There are 9 hidden switches. A switch that is on adds its own fixed numbers to the row, and there is some noise. The rows also spread widely along 11 directions, which tell nothing about the answers.
Some rows, each with its switches (1 for on, 0 for off) after it:
[-25 -17 -12  -1   6  18   4   0 -32   2  19  -4  -8   0   8   6  -6  19
  -6  26  24  11  -6  -1  -6 -31  27   1  -3] | 1 1 1 0 0 1 1 0 1
[-11  12   4  -2  -7  20  10  18 -15   1 -10  -9  -1 -11  -2  17  -4   4
  -9  13   0   2 -15 -13   3 -17   4 -10   5] | 0 1 1 1 0 0 1 0 0
[  4 -23   0 -12  -2  -2   4 -13 -16 -11  22 -14   2   2  14   2 -13  -8
  -9  14 -26 -21  12  10  16   9  14  29  13] | 0 1 0 0 1 1 0 0 0
[-23  28  21  -2   0  48  30  36 -30   2  -7   1 -10 -10   3   8   7  40
 -18  -2  20  16 -47 -12  16 -27   0 -14  -5] | 0 1 1 1 1 1 1 1 1
[ -2  -1  13  -8 -14  17  10  18  -8   3  -2  -2  -2  12   6  15 -16   2
 -19 -18 -25 -13  -9  -1  11  -9  14  24  11] | 0 0 1 0 0 1 0 0 1
[ 26 -22  -3 -13   3  26   8  14 -22 -19 -13  -9 -13   9   4  -6 -47  11
  -7  -4 -15 -23 -11  -1   7  -9 -28  18  25] | 0 0 1 0 0 0 0 0 0
[ -9  -3  21  -1 -21  10   6   1  -9   1   5   6  13   5   8   5   3  11
 -10 -12  -7  13  -2  -4  13   0  27   4  -5] | 0 1 1 0 0 1 0 0 1
[ -1 -29  11 -17  -7  20  11  21 -25 -11 -10   0  -7  -3  -8  19 -11   0
 -17   7   2   4 -10   3  16 -11  13  11   8] | 1 0 0 1 0 0 1 1 1
[-26  15  29  30  39  20  12  -3  33 -12   6 -10  -2  24 -29 -17   7  17
  -6   3 -13  -8 -28  35 -24  -8  28 -28 -43] | 0 1 0 0 0 0 0 1 0
[-23   6   3  -4 -17  -8  15  18 -32 -39  19 -17   2  -7  -4   6   6 -15
  -8  15  -9 -15 -24   6  -7  15 -22  -1   3] | 0 1 0 0 0 1 0 0 1
[ -1   3   9  -4 -24  18   7  14 -21 -12 -10 -14   5  -7   8   7 -20  10
  -7  18  -4   1  -9 -14  11  -8  -3 -15  17] | 0 1 1 1 0 1 1 0 1
[  0   5  15  -8 -18  24  -3  18  -5  13 -16  -4   6 -17  11   8 -22  22
   0  15  19  16 -11 -10  23 -13   8 -25   6] | 0 1 0 1 1 0 1 0 1
[ 18 -38  -9  -2  -1  -1 -10  -4   0   1 -13 -24   7  -7  -5   2 -13 -15
  -6  14 -16  12  22 -10   0 -17   4 -16  14] | 0 0 0 0 0 1 0 0 0
[-30  16  12  -5 -10   6  -2  19 -11  15  17  17   0 -10   8  17  17   5
   0   0  28  14 -21   3   6  -3  17   7 -16] | 0 0 0 0 1 0 0 0 0
[  8  -2  11 -19  -5  25  21  37 -20  -5  20  -4  -2   6  10 -23 -11  16
 -19 -30 -22   7 -24  -9   3  -9 -22   1  15] | 1 0 1 1 0 0 0 0 1
[-21  -2  -4  -5  -9  34  20  -7 -59 -22   5   4  -2   7   2  24  13  15
 -16  12   4  -6 -12 -29  -5 -15  16  26   7] | 0 1 1 1 0 1 1 0 1
[-16  -9  18  22  12  35   8  -8   1 -12 -13  -4   6  26 -18   2  -5  25
  -9   4   1   7 -13   4 -17 -27  40 -15 -21] | 0 1 1 0 0 1 1 0 1
[-17  11  23   2   3  28   7   9  11   5   3  -6   2  18 -10   4   1   6
 -18  -2 -31  -8 -14   1  -7 -17  31  -8  -4] | 1 1 1 1 0 0 0 1 0
[-17   6   0  -6  -1  19  14  -5 -32 -28  13 -11   4  12  -1   3   9   4
 -19  17 -15 -14 -11 -16 -12  -6  -3   6   8] | 0 0 0 0 0 1 1 1 1
[-24  18   9   3   8  31  15 -11 -35  -5  16   8 -11  10  15   4   8  31
 -12   5   2 -14 -17  -7   9  -4  23  24  -7] | 0 0 1 1 0 1 0 1 1
[ 11 -28   5 -14 -10   6   1  17  -8 -15   3 -15   4   1  -5 -10 -11  -9
 -15   1 -20   9  -4  -3  -1 -10  -9 -14  16] | 1 0 1 0 0 0 0 1 0
[  2 -50  12 -17 -15  16  12  16 -38 -34  10   1   8   7  -9  -7   2   2
 -16   3   7  28 -10   0   0  -9   3   0   9] | 1 1 1 0 0 1 1 1 0
[-11  19   1  -2 -11  29  -2  -5  -7  -8   6 -19  13  18   5  -7  -8  10
 -16  16 -28  -9  -2 -33 -25 -22   8 -24  16] | 1 0 1 1 0 0 1 0 1
[ -7  -7  22   8   0  33  -5  -9   3   7   0   7   8  22   2 -11 -12  29
   0  -6   1  11   2   0  -2 -15  32  -6  -8] | 1 1 1 0 0 1 0 0 0
[-35   9  -5  -4  -2  14  -1  21 -12  14   8  -1 -12  10  -8  41   5 -14
 -17   5  -4 -16 -17  -4 -15 -28  28  24   0] | 0 0 0 0 0 1 0 0 1
[-31   3   7  12   4   1  15   7 -11 -20   0 -20  -3  -6 -12  16   3  -7
  -8  27  -3  -6 -14  17  -6 -11  17 -13 -12] | 1 1 1 0 0 1 1 0 0

New rows, each followed by its switches (1 for on, 0 for off):
[-21  17   2  13   0   5   7  -1  -5 -18  13 -18   8   4  -3  -7   4   6
  -6  13 -13  -5 -17  -2 -18  -4   5 -26 -10] | 0 1 1 0 0 0 0 0 1
[-18 -10  14   8   6  20   2   0 -10  -5   1   4  -7  15  -3   8  -7  17
 -11   4   6  -2 -16  15   2 -14  35   9 -13] | 0 0 1 0 0 1 0 1 1
[ -7  11   3  -3   4  25  10  -9 -16  -9  26 -19   8  10  10 -27  15  14
 -18   5 -31   2  -1 -27 -12 -12  -4 -18  13] | 1 0 1 1 0 1 0 1 0
[-24  15  -5   4  14   2   8   2  -2  17  11  -5  -7 -12   1  19  12  -3
  -4  10  -2  -4  -4   5   2 -10  19   7 -14] | 0 1 0 0 0 0 0 0 0
[ -6 -13   6 -11   7  14  12  -7 -23  -3  26  -8  -3  -2  10  -1   8   5
 -16  10 -17  -6  -1   4  17   1  20  21   4] | 0 1 0 1 1 1 0 1 0
[-15 -12   4   5  -2  11  21  -6 -35 -18  15  -7   8  -5   3  -1  22  12
 -12  10   3  21  -5 -11  -1  -8  22  -4 -10] | 0 1 1 1 0 1 1 0 1
[-29 -10   3   1  -6 -10   1   4 -15  -9  16 -13   3 -16  -2  13  16 -13
  -1  25  10   9  -4  14   2  -1  19 -11  -9] | 1 1 0 0 1 1 0 0 0
[ -3 -18  -2 -21  -9  12  -6 -10 -27 -14  12   1  -2  11   9  17 -11  -8
 -13  17 -16 -28   2  -4   7   4  12  37  19] | 0 0 0 0 1 0 0 1 0
[-26   7   4  -9   1  13  19  15 -27   7  12  -1 -14 -17  14  18   3  15
 -15   7   7  -3 -21  11  29 -10  22  13  -5] | 1 1 1 0 1 0 0 1 1
[ -5 -18   8 -11  -3  32   2  13 -11  20 -51   1 -14 -13  -4  52 -26  10
 -14  15  13  -3   0   0  39 -30  38  12   6] | 1 0 0 0 1 0 1 1 1
[-14  23   7  -3   7   6  22  17  -9  15   7   0 -14 -13  16  14  -8  11
 -11 -11  -8 -12 -17  13  27  -1  11  23 -10] | 0 0 1 0 0 0 0 0 1
[ -7   0   8  -3   4  16  10  -5 -28 -15  11   1  -8   0  16 -11 -18  24
   3   3   6 -12  -5  11  17  11  -4  18  -2] | 1 0 0 0 0 1 0 0 1
[  0 -23  13   7  10   9   6   0   3   5  -4  -2  -1   3  -2   0  -7   9
  -5  -8  -2  11   3  17  13  -7  28   5 -14] | 0 0 0 0 0 1 0 0 1
[-21  20   9  -2 -19  11  -5  15  10   2  17 -24  13  12  -4   1   3 -14
 -16  11 -38  -5  -6 -17 -24 -20  13 -28  15] | 1 1 1 1 0 1 0 0 0
[  4 -31  13 -10   6  29   2  -9 -13 -16   8 -10  -3  23   4 -11 -29  20
 -14   9 -18 -18  -2  15  10  -6  20  12  10] | 1 1 0 0 1 1 0 1 1
[ -8 -18   8 -17 -34 -13   5  20 -16  -6   3  -7  11 -17  -2  32   3 -28
 -13  12 -10   8   1   0  16   5  22   8   8] | 0 1 0 1 0 0 1 0 1
[-24  38   3  -6  -4  14  19  -6 -25   6  38   7   3   3  26  -6  15  21
 -11  -9 -13 -10 -12 -13   6   6   8  21  -5] | 0 1 1 0 0 0 0 0 1
[-15  -8   2   8  -4   0  -8  13   6  -2  -4 -10   8  -7 -19   7   8 -11
   0  15   9  21  -9   0 -17 -15   9 -34 -12] | 0 1 0 0 0 0 0 0 0
[-35  15  14  10   4  32  24  23 -38 -26  -9  -4 -19  -2  -6  22   1  21
 -10   6  13 -18 -43  10   4 -11   5   6 -11] | 1 0 1 1 1 1 0 0 1
[ -9  -9  13 -11 -20   2   3  20 -23  -8  21   9  -3   0  17   1 -16   7
  -4  -4  11   2 -17  15  16   8   8  21   2] | 0 0 1 0 0 1 0 0 1
[ -2  -9  18   1  14  18  26  25 -13  -2   8  -1  -6  -6  -2 -11  10  17
 -12 -24   0  20 -23  10  10  -6   0   0 -16] | 0 0 0 1 0 1 0 0 1
[ -5   9  13 -15   2  25  -1   4   7  22  31   6  10  13  10 -22   2  19
 -10  -1  -4  18  -3 -12  -4 -16  13  -8   0] | 0 1 0 0 0 0 1 1 0
[  1  -2   9 -12  -4  12  18   2 -20 -20  22  -5   8   7   7 -14  -5  10
 -11  -1 -15  -4  -7  -2   2   6  -9   9   4] | 0 1 0 0 0 0 1 0 1
[-11  -6  16  -6 -14   5   9  22  -7  -5  -3  -1  -1   0  -3  21  -9 -10
 -12   1  -6  -2 -11  10   9  -8  17  15   2] | 0 0 1 0 0 1 1 0 0
[ 12 -34   3   5   2  11  22  13 -35 -44 -17 -10   1 -11 -18  -5   1   5
  -4  -4   6  17 -19   0   1  -1 -26 -14  -5] | 0 1 1 0 0 0 0 0 0
[ -4 -27   9  -7   2  23  -4   9 -24 -22  12   2  -8  16  -7   0 -11   3
  -7  12   4  -6 -15   8  -7  -5   6  14   6] | 0 0 0 1 0 1 0 1 0
[-17  12  16 -13 -12  39  15  11 -31 -19  15   2   3  18   7  -1  -5  21
 -14   1  -6 -11 -21 -10  -5 -11   1  14  11] | 1 1 1 0 1 1 1 0 0
[  0  -6   4 -23 -14  22   7  20  -9  25  -3   4  -3   2   6  21 -15   2
 -16 -19 -17  -3   1 -10  19 -17  16  26  15] | 1 1 0 0 0 0 0 0 1
[-28   7   6   7  11  27  26  36 -25   2  -9   2 -17 -10 -14  23  18  12
 -16 -15  12  13 -36  -1  -1 -28  13  -2 -19] | 1 0 1 1 0 0 0 0 1
[ -3 -16   8  -4   1  35  17   9 -29 -15 -19 -10  -4  -4 -10  13   7  12
 -18   3 -11   4 -14 -15   9 -20  10  -7   6] | 1 1 1 1 1 0 0 1 0
[  6  -8  27  -3 -13  30  14  -3  -8  -8  -9   0  14  16  -1   4  -4  12
 -14 -10 -25   4   2 -12   9  -7  24  10   6] | 0 1 1 1 0 1 1 0 0
[ -6 -22  12  21  11  25  -2  -1   3 -15 -17  -8   0  21 -16  -3 -15  18
  -5   3   2   7 -12   9 -17 -23  25 -19 -15] | 0 0 1 0 0 1 0 0 1
[  5 -19  16   6 -11  13   8  14 -31  -8 -17   7  -7 -24  14   0 -18  28
   8   1  36  25 -15  10  36   6   1  -5  -8] | 0 0 1 1 0 1 0 0 1
[-29  -7   1  -1  -6   1   0  -7  -4  -6  12 -21  10   3 -13  19  21 -18
 -20  33 -20   2   5  -7 -15 -17  42 -19  -3] | 1 1 0 1 0 0 1 1 1
[ -9  -8  21 -11 -16  24  -1   6 -14   0   9   3   9   8  -1   2  10   6
 -11  -1  -6  13  -3 -12   5  -6  17  -1   7] | 1 1 0 1 0 1 0 1 0
[-19  -5   5   4 -13  20   9  27 -23 -25 -13 -10  -5   9 -18  24  -8  -4
 -14   6  -3 -10 -31  -2 -14 -19   1  -3   3] | 0 1 1 0 0 1 0 0 1
[ -1 -28   1  -4  -1  -1   5   6 -12   4   8  -5   4  -8  -4   8   8  -9
  -7   1  -1  20   7   2   7  -9  17   5  -4] | 0 1 0 0 0 1 0 0 0
[-10  -6  12 -13  -5  16  23  24  -8  19  11  -1  -3   4   5  15   1   2
 -24 -26 -25   4  -7   4  18 -19  30  25   2] | 1 1 1 0 0 1 0 0 1
[-25 -15  10 -10  -6   6   3  19 -11   7  14   8  -2   2  -6  23   8 -12
 -11   5  10  11  -5  10  -1 -16  30  18  -6] | 1 0 0 0 0 1 1 0 0
[-21   4   2  -6   2  18  16   3 -18   4  15  -4  -3   5   3  10  11   7
 -21  -3 -17  -2  -9  -6   3 -16  25   8  -2] | 1 1 1 0 0 0 0 1 1
[-12  21  44  -8  -9  33  23  17  -8  -7  -1   7  -4   7   6   2 -16  28
 -11  -7  -8 -12 -23  18  33  11  15  14  -4] | 1 1 0 1 0 1 1 1 1
[-23  20   7 -14 -16  23   1  15 -20  -1  20   6  14   7   2  -3  22  10
 -16   3  11  22 -21 -34 -19 -17  -5 -17   3] | 0 0 0 0 0 0 1 1 1
[ -3 -16 -11   3  15   5  11  -9 -29   1  12  -4  -7 -17  11   0  12   9
  -4   8   7  15   4  -6   9  -7  13   8  -8] | 0 0 1 1 0 0 0 0 0
[-24 -10   3  -8   2 -11  -5  24  -4 -18  40 -10  -8   6 -10   4   2 -28
 -13  23 -10 -13 -24  26 -20   1  10   4  -4] | 0 0 0 1 0 0 0 1 0
[ -1   4   7  -1   3  21  19  10 -13  12 -15  -6  -5 -11   5  13  -6  17
  -9 -11  -6   3  -4  -5  24 -11   5   7  -2] | 0 1 0 0 0 1 0 0 1
[  2 -17  11 -17   1  17  13  -5 -21 -14  14   2   2   5   4  -8  -6  10
  -9   8  -8   0   2   4  13   3   6  15   6] | 1 1 0 0 0 0 1 1 0
[  6 -22  20   0 -15  19  19   5 -17 -13  -9  -5  21  -3 -10   0  21   5
 -15 -10  -9  38   1 -22   4 -10  15 -17  -2] | 0 1 1 1 0 1 1 0 0
[-13  -5  13   0   1  22  11  15 -14  -8  -7  -9  -6   1  -4  20  -7   6
 -13  12  -1  -9 -16   8   7 -13  21   6  -2] | 0 0 0 1 1 1 1 0 1
[-14  -3 -21  -4   5  -5   0 -16 -21  -5  45 -24  10  -4  19 -17  23  -4
 -13  22 -19   6   9 -20 -18 -13   5 -10   8] | 0 0 1 0 1 1 0 0 0
[ -1  -7  19 -21 -19  39  16   5 -26  20 -23  17  -2   0  10  33  -7  18
 -18 -12  -2   7   6 -17  42 -17  33  37  15] | 1 1 1 0 0 1 1 1 0
[ 12 -15  42   1 -10  22 -10  -2  26 -11  -7   4   9  36  -6  -9 -33   6
 -10  -8 -36 -19  -5  21   6   7  35   6   1] | 0 0 1 1 0 0 0 1 0
[ -1 -34  24   1   6  29  33  11 -28 -10 -21   7  -8  -5  -9  20   6  21
 -14 -25   1  13 -15  15  32  -7  37  22 -18] | 1 1 1 1 1 0 0 0 1
[-10   3  11   9   7  22  -1 -14 -12  -3   7   7   4   8   6  -8   4  25
   2   2  10   6  -4  -5  -2   0  19  -3 -16] | 0 0 0 1 0 0 0 0 1
[ -1 -15  15   4   1   5  -4  -3   4   3   1  -5  -1  -6   3  -1 -15   8
  -1  17  -1   6  -2  18  19  -1  31  -9  -8] | 0 1 1 1 0 0 0 1 0
[ -9  11  21  -5 -15  12  19  20 -19  -9  13  -3   3 -10  18  -9  -7  22
  -7  -9   2   5 -25   9  26   9  -4  -2  -1] | 0 1 1 0 1 1 0 0 1
[ -6  -2  13 -23 -16  16  13  15 -27   7  28  14   5  -2  16  -3  21   5
 -19 -21 -11  19  -6 -17  14   0  11  20   7] | 1 0 1 1 0 0 0 1 0
[-11  17  -2  -9   5  11   7  16  -2  12  19 -12   4  -4  -1  -6  21  -4
 -18  -2 -17  10 -10 -22 -11 -17 -11 -15   4] | 0 0 0 0 0 0 0 1 0
[-11  17  28 -23 -19  20  12  32  -8  11  24  13   2   6  15   0 -10  10
 -13 -18 -10  -1 -17   2  15   3   9  21   6] | 1 0 0 1 0 0 1 0 1
[-38  28 -10 -27 -14   0   9  22 -37   3  59   1  -8  -6  30   3   4   1
 -19  21   2 -12 -21  -5   0  -5   0  20  13] | 1 0 1 0 0 0 1 1 1
[  0   4   7  18  22  24   9   1  16  17  -4 -12  10  -2  -7 -24  13  28
  -3 -11   0  38  -7 -13 -12 -30  10 -48 -20] | 0 1 1 0 0 0 0 0 0
[-24  -3  13  -5  13  11   8  -2  -9  -6  33   4   2  10  -1  -2  19   6
 -15  10   2   2 -14  12  -6  -3  27  10 -17] | 0 0 0 0 1 0 1 1 0
[ -9  -2  -1  17  26  26  27 -39 -33 -41   8 -23   0  10   2 -13   3  29
 -10  27 -18 -23  -6  -1  -6  -1  17  -2 -13] | 0 1 1 1 1 0 1 0 1
[-29  -6 -11 -14 -17   7  -7 -18 -33  -4  34 -10  14   0   9  10  32  -6
 -17  29  -9   6   7 -30 -12  -9  31  -6   9] | 1 1 0 1 1 0 0 1 1
[-35  30  16  -7 -30   6  19  29 -13   5   5  -4   5  -6   1  32  18 -12
 -21 -13 -21  -4 -18  -7   9  -6  17   7   3] | 1 1 1 0 0 1 0 0 1
[ -5 -16  -4   0   9  30  11 -16 -36 -10 -10   4   1   2  -8  11  16  14
  -3  -1   5   8   6 -22  -2 -13   8  10  -5] | 1 1 0 0 0 0 0 0 0
[-31  35  23  -4 -22  27   0  -4 -19   4 -12  25   5   3   6  32   6  14
   2   4  17 -10  -5 -13  13   6  22  22  -7] | 1 0 0 0 0 0 1 0 0
[-11  -2   0  -8 -22  18   8  11 -40 -11  -9  -6   2 -15   6  19   3   2
  -8  17   8  10  -3 -26   7 -13  -2  -3  16] | 1 0 1 1 0 1 1 0 0
[  4  -7   2   3  17  25   8  11   4  20   4  -8   5  -5   4 -20  11  23
 -10 -16   2  37  -8 -16  -3 -31   6 -28 -10] | 0 0 1 0 1 0 0 0 0
[-10 -11   8   3 -18   8  -2  16  -6  -2  -9  -9  12  -9  -5   9   2   6
  -7   5  11  25 -15  -5   1 -16  16 -32  -5] | 0 1 1 0 1 0 0 0 1
[-22  11   2 -16 -21   0  -4   2 -22  15  37   7   6 -13  21   9  19  -2
 -10  13   3  14  -2 -15  11   1  24   8   5] | 0 1 1 1 0 0 0 1 0
[-11  30   6 -22 -30  32   0  20 -29  -4  11   1  13   0  15 -12   4  17
 -12   5   5  16 -18 -47  -8 -15 -32 -24  25] | 1 0 1 0 0 0 1 1 0
[ -4 -11   1   1   0  12  22   5 -15 -10  13 -19  18  -2  -3 -14  24   7
 -21  -4 -16  33  -3 -23 -13 -23   6 -28  -4] | 0 1 1 0 0 1 1 0 1
[-12  -4   6 -12   3   8  12  13 -15   9  16  10  -6  -4   4   7   8   1
  -7 -13   0   4  -5   6  10  -2   9  24  -6] | 1 0 0 0 0 0 0 0 0
[-14   6  12  -4 -17  12   6   6  -9  -9  -6   0   9   7  -5  23  -3  -7
 -11   6 -14  -9  -7  -6  -1  -6  21   9   3] | 0 1 1 0 0 0 1 0 0
[-29  36  29  15   9  28  33  16  -6 -21 -12  -4  -6  15 -11  15   0  16
 -18 -10 -18 -26 -36  14   0  -6  12   9 -18] | 0 0 1 0 0 1 1 0 1
[ 13   0   7  -7 -18  25  -3 -22 -11   8 -10  -9   3  13  24   9 -38  16
  -8   8 -35 -29  19 -17  25  -2  26  23  27] | 0 1 1 1 0 1 0 0 1
[-15  45   3   9   6  27  20   1  -4  20 -21 -16  -2 -16  11  15   3  22
 -12   7 -13  -5  -7 -26  13 -21  11 -17  -3] | 0 0 1 1 0 0 1 0 1
[-19   4  14  -8  -7   0  13  12 -12 -13  34  -4   8  -1   5  -9  14  -5
 -11   4 -11   8 -10   4  -6   4  13  -3  -5] | 1 0 1 1 0 0 1 0 0
[ -4 -11  18  -9  14  38  22  32 -14 -19  -6 -11 -13  14 -17   2 -10  11
 -26 -12 -22 -14 -35   9   0 -16  -2   3   3] | 1 0 0 1 1 0 0 1 1
[  9   0   4   3  20  24   1 -23   7   7  26 -11   9  19  14 -39 -12  27
  -1   0 -23   0  12  -7  -7  -8   5  -6   1] | 0 1 0 0 0 1 0 0 0
[-11 -27  -6  -7  -9  -6  -1   5 -33 -14  14  -1   2 -20   2   3   9   0
  -1  22  30  26  -8   3   8   2   2 -12  -6] | 0 1 0 0 0 0 0 1 1
[-18   4  14   6  14  18  12  13  -7  12 -15   9 -16 -16  -4  20 -10  18
   8   1  24   1 -14  24  25  -5  19  10 -21] | 1 1 0 0 0 0 0 0 0
[-15 -32 -13  -3   7 -11   0 -15  -6   6  17 -14  -5   2  -1  25   2 -18
 -20  22 -23  -8  13  14   4 -16  59  20  -5] | 0 1 1 0 0 0 0 1 1
[-19 -19   2   0   1  20  -5 -11 -18  -3  10   8   1  13  -1   7  -6  14
  -2  19  17   7   1   2 -10 -19  38   7  -8] | 1 1 1 0 0 0 1 0 0
[-32   8  29   4 -29  10 -13  14  13  -6   0  -5  18  10  -9   9   4   2
 -11  12  -2  11 -22   5  -8 -10  36 -38  -9] | 1 1 1 0 1 0 0 1 1
[-15 -12  14   1  19  23   9 -31 -16 -13  40   5   3  25  12 -28  -1  32
  -6  15  -2  -2   3  14  -3  -3  38  13 -13] | 1 1 1 0 0 1 1 1 0
